All groups share one centre, and each spreads out both ways along 9 directions, with some noise.
Known rows, each followed by its group:
-7.5 -24.1 7.5 -19.9 11.2 36.7 -20.6 -15.1 49.3 -10.9 16.3 -16.3 32.0
 -1.5 -> z251
-15.0 -19.2 16.6 -1.1 18.3 -0.4 9.3 16.7 17.3 -26.1 -13.7 18.5 7.6 27.9 -> z726
15.7 4.2 14.6 12.8 8.8 17.8 8.3 9.2 11.4 -14.6 26.6 36.7 2.3 -16.5 -> z419
-11.5 4.2 -36.9 36.1 -4.8 21.3 -6.9 -10.1 -9.6 17.9 -14.6 -7.2 0.9 -13.8 -> z726
-24.8 35.7 -10.9 10.8 -2.1 22.7 1.9 -17.2 5.5 -9.3 -10.0 -9.5 -5.0 -21.6 -> z726
6.9 3.2 15.5 -3.5 -10.6 11.6 -8.7 12.2 19.1 0.4 31.2 10.8 -1.3 -11.0 -> z669
-8.4 -10.3 2.7 -19.5 2.1 11.7 8.6 13.1 11.6 21.6 9.3 -7.7 2.2 6.4 -> z419
-5.1 -20.1 -7.9 -11.7 3.5 -7.8 20.0 -9.3 9.5 -3.7 1.7 -4.1 -4.7 -13.8 -> z251
3.3 11.4 -8.2 -32.1 -13.5 8.7 6.9 -4.2 11.5 26.3 14.0 -28.0 -19.5 -9.4 -> z726
16.5 20.8 -1.0 34.2 -23.2 3.1 -17.8 3.5 18.0 -36.2 11.3 7.7 6.8 -22.4 -> z669
-1.5 14.9 -37.9 -2.5 -24.0 7.8 12.2 18.6 20.8 0.4 -23.1 -26.9 9.9 19.5 -> z419
-17.7 22.3 27.2 -7.4 3.9 -4.5 -7.7 -23.0 -9.5 -17.9 5.3 35.3 2.2 -32.5 -> z669
29.2 15.3 13.9 22.7 -21.7 11.5 -18.2 15.9 16.2 -28.5 3.5 1.3 18.7 18.1 -> z669
7.3 21.5 7.1 33.2 -5.0 17.7 -16.3 6.4 20.0 -31.1 6.8 2.4 0.5 -3.6 -> z669
-0.2 -5.5 12.9 3.2 -9.8 -5.4 -21.0 -8.7 31.0 -39.9 4.5 12.2 17.9 -15.5 -> z251
-11.7 -17.7 7.0 9.6 8.3 9.5 4.3 -7.1 3.8 -3.8 0.2 -0.9 -10.3 0.8 -> z419
-24.2 -1.8 -7.7 19.6 -12.0 8.4 7.3 3.2 11.9 -20.4 -24.1 -2.1 4.1 12.6 -> z419
-23.1 -3.8 15.3 -33.7 -5.8 9.5 -0.3 12.8 4.8 31.6 7.9 -4.7 15.9 10.5 -> z419
-4.8 21.5 -24.1 -11.7 -9.9 -11.9 -11.0 28.4 10.7 7.9 4.5 23.6 8.0 -11.1 -> z419
-5.5 11.3 3.4 -1.0 -11.4 -2.0 -0.7 3.6 12.8 -17.5 -12.5 -3.3 -2.7 13.1 -> z726
6.4 9.4 -0.2 10.2 -11.1 -3.4 -32.0 -5.9 9.2 -15.6 -4.2 -8.5 2.5 7.1 -> z419
-8.5 4.1 -1.9 -5.1 -7.6 -25.5 -24.0 -16.3 -4.5 -15.0 -9.1 15.0 8.0 -18.5 -> z251
-4.0 17.3 -12.4 3.8 20.2 17.4 34.7 -10.6 -3.8 -14.3 -5.4 20.2 -8.3 -18.3 -> z726
-23.2 -12.1 12.2 3.2 27.6 -6.1 -5.4 -19.7 -17.4 -0.4 -7.7 12.3 6.2 -9.2 -> z726
46.6 28.5 9.6 -0.1 -19.0 -17.7 3.9 -24.2 -23.4 -27.2 -4.7 -2.4 6.6 -4.2 -> z669
-17.1 4.7 11.4 -15.9 -11.7 9.2 -0.1 -8.2 0.9 11.7 -4.0 -0.8 4.7 0.3 -> z251
-14.0 5.8 7.3 -8.8 -6.1 0.4 19.3 -13.6 2.3 -18.2 -30.0 -32.2 -0.9 19.9 -> z419
-24.1 24.4 -2.0 2.5 -4.6 -8.6 3.1 -21.0 -13.4 -4.6 -17.6 -3.2 -12.6
 -14.2 -> z669
3.4 30.2 5.0 5.3 -2.9 34.1 -4.2 58.5 13.3 27.2 27.8 38.1 16.6 9.5 -> z251
4.4 -11.0 -8.9 -14.0 -9.8 13.3 22.4 -8.7 12.3 -7.0 -5.9 4.8 17.5 -4.0 -> z726
-12.8 -0.2 13.1 -8.1 -28.9 -5.1 -8.7 11.5 -0.9 13.5 5.1 23.4 5.3 0.8 -> z251
7.4 18.6 2.6 3.7 5.4 6.9 -10.0 16.5 2.0 0.0 14.2 18.9 5.7 -1.4 -> z251
18.3 -11.2 20.0 -2.9 11.6 -2.4 7.4 -16.0 5.4 -35.7 -9.8 0.3 4.1 22.6 -> z726
-2.5 23.4 3.5 21.3 -30.0 26.7 -10.3 -1.0 23.0 -13.5 7.6 -9.4 -20.4 -4.5 -> z669
-6.0 14.2 7.5 -1.0 -13.7 15.5 -28.4 -13.4 -4.1 7.9 -11.3 -5.2 13.6 14.4 -> z251
5.9 18.1 14.9 6.7 12.5 26.5 18.0 2.2 18.5 -47.0 -8.0 24.2 37.9 4.9 -> z419
-9.7 -1.9 -5.9 3.6 -4.1 -14.1 -13.5 25.3 9.5 1.4 3.5 14.6 2.9 -0.8 -> z251
-31.7 -4.3 5.8 -3.0 6.7 -18.8 -15.5 7.6 10.6 -15.4 -17.7 -11.4 -13.5
 21.1 -> z419
-23.0 -12.1 8.9 1.1 14.5 -1.5 -7.8 -29.8 -24.1 14.4 -2.5 11.9 20.4 -31.0 -> z726
11.2 -25.9 10.2 -20.0 -2.6 -15.2 6.9 2.5 10.2 -13.6 -8.8 3.0 9.3 26.4 -> z726
12.2 -15.0 -24.7 -4.9 1.0 8.9 -34.8 9.4 20.4 21.6 20.7 -5.1 4.5 0.1 -> z419
-14.9 -16.2 -14.8 11.8 7.2 25.1 -13.4 -7.4 -3.9 37.7 10.8 -2.8 11.0
 -18.1 -> z726
4.8 22.0 22.5 13.6 -12.6 19.7 -14.7 -9.9 9.4 -25.0 2.4 13.1 3.5 5.0 -> z669
-28.5 -4.3 -16.0 4.9 9.0 -12.4 -9.3 33.4 15.2 17.7 15.6 -8.2 7.3 -20.9 -> z669
6.8 17.5 14.4 -8.7 5.5 -8.8 -7.5 21.9 -13.1 11.0 18.1 33.1 -3.6 -5.7 -> z251
-35.5 -34.7 -2.5 -19.8 -15.4 7.9 2.5 -0.7 32.2 -8.5 -18.3 27.6 -16.8
 23.4 -> z669
-26.8 -11.6 -6.1 -13.3 -13.7 -1.0 -4.8 12.6 16.6 22.8 5.0 3.9 7.0 -7.9 -> z669
-1.8 -22.6 -3.8 -15.1 -6.2 51.8 35.0 43.5 37.7 36.5 37.3 10.0 9.7 3.1 -> z251

New rows. What belongs after each?
8.4 33.2 -13.8 2.9 -21.0 24.9 -0.1 11.8 26.4 -31.4 -24.3 -4.7 45.7 18.7 -> z419
-6.5 1.8 11.6 -7.5 12.0 27.6 18.3 -38.3 -2.2 -11.9 -10.4 8.8 -32.6 8.9 -> z669
12.6 -4.6 -10.1 -14.6 7.0 2.4 19.0 -28.5 -19.0 12.3 -14.9 -13.2 8.1 -0.4 -> z669
6.2 -38.9 -0.7 -15.1 42.2 13.7 39.0 14.4 13.5 -4.7 2.0 31.1 4.0 21.2 -> z726
-15.6 -2.4 21.6 -41.0 14.6 17.9 13.3 -3.7 -14.0 38.5 3.1 -10.7 -15.4
 23.2 -> z669
-26.7 18.0 -26.6 2.1 -38.6 6.3 20.0 22.4 7.0 13.2 -22.8 -1.4 14.6 2.3 -> z419
-18.0 12.5 15.0 -30.2 1.5 -12.4 -0.7 3.3 -15.1 25.9 1.3 -1.8 -1.0 0.5 -> z669
5.1 -1.3 0.5 -7.8 -11.4 2.4 1.9 -1.1 0.4 -2.7 -4.9 -0.3 3.1 10.9 -> z669
-20.4 1.5 14.1 -2.2 -18.8 -21.4 -27.6 -0.1 19.9 -34.0 -8.8 12.2 10.3
 -6.7 -> z251
-1.9 39.6 -25.3 16.3 -24.7 -0.7 11.2 31.9 10.6 -10.6 -9.1 10.9 -24.8 8.8 -> z726
-7.6 6.9 -2.8 -29.3 10.8 -22.4 5.9 -27.7 -5.2 -10.8 -29.4 -47.4 -12.7
 21.5 -> z419
1.2 18.7 2.7 2.4 4.6 14.2 -33.5 13.0 9.9 1.0 9.4 13.6 20.3 3.6 -> z251
6.1 1.8 0.2 25.4 -20.6 3.8 -27.9 12.0 9.7 1.0 17.9 6.5 -8.7 -4.1 -> z419
-29.9 -11.7 -8.6 12.3 5.9 22.7 -25.2 -3.3 1.2 38.6 7.7 -22.2 2.3 -8.7 -> z726
13.5 -0.4 -1.2 -0.7 7.0 -14.6 -12.4 -18.6 -35.3 17.9 -3.9 0.9 -15.6 0.9 -> z251
2.9 8.6 -18.3 26.4 4.2 15.5 33.9 -17.7 2.5 -49.3 -38.9 12.9 7.9 9.4 -> z726
11.8 31.5 -13.6 -22.4 6.8 0.8 3.4 -17.2 -0.3 -19.8 -12.8 10.1 29.0 -10.5 -> z419
2.6 19.0 3.7 -7.0 -5.5 14.9 8.0 -3.9 -8.6 16.9 -1.6 -26.4 -16.2 13.8 -> z669
-33.9 47.4 -13.2 14.8 -7.0 10.9 2.3 38.4 14.2 2.2 2.2 23.7 -17.5 -10.8 -> z726
22.0 11.6 -16.3 -29.2 51.9 2.5 7.4 -34.0 12.1 -38.5 -18.0 -2.8 22.8 -0.5 -> z419
-0.5 3.3 8.7 -15.0 -13.1 -7.1 -14.4 -39.7 -16.0 3.6 -2.6 -19.5 5.9 -22.5 -> z726
35.3 -0.7 8.2 -39.9 -47.4 1.5 -5.7 3.0 36.8 -4.8 19.0 -26.4 10.2 14.3 -> z726
-6.0 8.6 0.8 14.6 -16.7 15.9 -0.3 16.9 14.3 -6.2 -0.1 14.6 15.4 0.2 -> z419
-1.1 10.5 8.7 11.6 -14.9 -2.3 1.8 12.8 5.1 -9.7 1.6 6.8 1.4 4.6 -> z251
-3.8 17.7 -3.1 12.1 -10.9 -13.3 -6.6 9.8 5.4 -17.0 0.7 1.4 -1.3 -11.7 -> z669
15.8 8.1 19.5 3.2 -21.5 -17.1 -0.5 7.7 -11.0 -6.6 15.2 37.0 -2.4 -18.8 -> z251
20.3 20.4 21.3 -3.6 -0.6 25.7 -3.1 3.3 2.9 8.8 24.4 -13.5 -7.3 8.7 -> z669
5.6 -39.7 21.8 -10.3 34.0 -22.5 14.3 -18.0 -17.0 -25.4 -16.8 16.3 3.8
 21.5 -> z726
-12.2 24.3 11.2 -24.6 -2.2 -8.2 -12.4 -3.9 2.6 -10.0 -15.1 6.9 24.6 3.9 -> z419
16.3 -6.3 -2.3 1.9 46.3 2.2 -5.1 -9.9 29.6 -57.8 -6.1 -12.4 -5.2 19.9 -> z419
-10.6 4.8 -2.5 -5.0 3.3 3.9 21.2 1.4 9.7 -16.7 -14.9 -1.4 1.8 8.0 -> z419
7.2 -8.0 -4.2 1.6 -17.1 1.1 3.8 -4.0 1.2 1.6 5.6 9.8 0.1 -13.0 -> z251
-5.3 4.2 10.2 -14.6 11.3 19.5 4.5 -20.7 18.9 -21.1 0.0 -8.7 10.9 -8.1 -> z251
-10.9 -22.2 -24.9 9.4 -6.1 7.2 -20.6 42.4 -4.3 67.2 27.3 25.7 2.7 -8.7 -> z726
-16.7 8.4 7.4 -3.7 -1.6 -7.5 -16.8 -9.4 -7.0 10.4 -2.6 -21.9 -16.8 2.0 -> z726
-51.3 28.6 5.2 1.0 -1.1 -10.1 -14.4 10.2 -21.8 12.4 -42.5 -22.8 9.4 26.7 -> z669
-20.5 26.5 2.4 -15.8 -9.2 0.3 -22.8 -9.7 -18.4 19.9 -12.0 19.9 11.4 -4.7 -> z251
-14.4 14.4 -3.6 -1.8 -17.0 24.0 9.4 7.5 10.0 11.4 -8.6 -1.4 9.5 3.8 -> z251
11.2 28.8 -3.9 -9.9 -6.7 9.5 5.6 13.2 9.7 -10.7 1.1 19.4 29.2 -7.0 -> z419
-19.9 3.7 6.0 -10.5 48.6 19.1 5.8 -6.5 -7.8 28.1 27.2 2.5 1.3 -32.2 -> z669
5.5 14.2 0.7 6.0 -8.9 13.2 9.8 1.7 -2.8 1.7 1.3 2.4 0.4 1.2 -> z251
-2.3 -11.7 -4.7 -9.6 46.1 -16.9 -29.3 -4.0 34.9 -35.8 14.8 -1.0 14.5
 -18.4 -> z251
-12.6 6.0 -3.5 4.1 -18.2 2.6 -6.2 -10.9 4.4 -1.5 -7.4 2.1 10.6 -7.6 -> z669
-3.4 -16.8 -1.9 16.4 -1.3 -4.2 -20.6 -30.0 -11.0 4.8 -2.2 -8.9 -24.0
 -10.0 -> z419
-23.3 7.9 -5.3 -2.0 -5.8 34.0 -21.1 -0.5 17.2 14.6 -14.5 -23.2 16.5 24.4 -> z251
-14.0 -15.3 -14.7 -10.3 0.7 10.0 -2.5 -3.0 -2.0 41.9 10.7 -8.3 3.3 -17.3 -> z726
-0.1 5.5 -17.5 15.3 5.1 16.3 -0.8 -15.6 9.0 -24.8 -11.7 18.2 20.2 -10.5 -> z419
-9.0 -10.5 -21.6 -5.7 3.5 1.2 -26.5 -13.0 -3.9 20.0 -9.2 -8.7 6.6 1.8 -> z251
-20.5 4.1 23.4 -12.7 -7.0 15.2 23.2 17.2 4.6 8.4 5.5 16.5 16.4 2.1 -> z419
1.6 -6.0 26.5 -7.5 -13.5 45.6 6.2 12.0 21.3 14.1 19.0 -9.1 9.4 23.5 -> z251
1.8 10.7 1.1 7.2 17.3 22.6 -2.8 -14.9 -8.5 7.7 9.0 -3.0 14.5 -18.6 -> z669
-11.2 6.0 21.0 3.8 -47.1 35.3 11.6 39.7 26.7 12.8 13.2 16.0 10.7 15.8 -> z251
35.8 10.3 -5.6 16.0 -1.3 18.2 17.8 7.7 2.8 -11.9 18.7 15.2 2.6 -16.1 -> z251
1.3 -9.6 18.8 -7.7 -18.9 14.0 16.8 -33.6 1.6 -10.3 -3.9 -14.7 0.4 -4.2 -> z251
-10.9 4.0 1.4 -7.6 3.5 2.7 -29.3 -12.0 -7.2 8.6 -10.6 -4.3 7.0 8.4 -> z251
-12.6 12.6 -5.4 -0.7 15.6 16.0 20.2 -4.0 10.7 -32.0 -18.2 34.7 31.6
 -10.8 -> z419
-23.2 -10.0 -15.3 -5.3 6.3 24.0 20.4 -10.6 5.4 15.3 -20.7 -18.5 -30.5
 24.6 -> z669
-12.5 -30.4 -32.3 27.6 27.0 11.0 0.0 11.9 26.8 -13.0 4.3 16.6 -14.5 -4.1 -> z419
5.8 -2.8 -4.6 13.6 -5.1 8.9 31.8 -15.4 -1.1 -17.0 -15.4 -15.7 -14.2 -0.5 -> z419
-14.8 -4.8 -5.0 -29.1 -18.4 20.6 5.1 -10.9 3.3 33.2 2.9 11.9 15.2 -13.2 -> z251
3.0 -1.1 -14.1 -20.3 -29.1 5.7 8.0 -35.6 -16.2 24.2 -3.1 -1.0 12.1 -31.4 -> z669
19.9 -10.3 11.5 -6.5 -3.8 38.4 12.1 5.1 9.1 22.9 31.9 8.2 18.6 -8.6 -> z419
-15.6 5.4 -17.0 10.0 13.7 6.6 -7.8 19.0 3.4 28.9 11.7 -23.5 13.1 -15.9 -> z669
15.5 20.7 0.6 2.9 -0.2 -44.3 -29.3 -24.7 -45.1 -4.6 -7.6 27.5 -11.9
 -21.7 -> z251
31.4 4.0 -10.1 -33.0 -44.3 11.0 2.4 -9.1 25.8 14.6 16.9 -34.8 1.4 -7.1 -> z726
-26.5 -7.3 -5.7 -10.4 -19.7 -2.2 -1.3 0.0 -1.4 24.5 -17.7 -29.0 -5.9
 11.7 -> z419
-15.8 25.6 6.8 11.6 9.8 -0.1 4.9 4.2 10.6 -30.9 -17.4 -19.2 -5.5 16.2 -> z251
-1.4 -20.9 8.3 6.1 23.8 18.0 6.8 -35.3 -4.2 -19.8 -8.1 -2.4 17.5 -4.6 -> z726
3.0 0.7 6.7 0.5 -2.7 10.2 -5.0 -15.2 -6.4 1.1 7.9 15.0 21.6 -26.5 -> z726
-20.1 -7.3 7.0 -14.0 -5.1 9.0 0.2 4.4 6.9 13.4 -4.6 -13.0 3.8 13.3 -> z419
-21.1 -16.4 -34.3 -7.6 -20.7 22.3 -4.9 -9.3 1.4 43.9 -15.4 -11.7 9.5 3.3 -> z251
24.6 14.2 -15.8 0.1 -22.7 -4.4 3.8 -13.4 -16.0 11.6 -3.8 -27.2 10.3 -8.5 -> z669
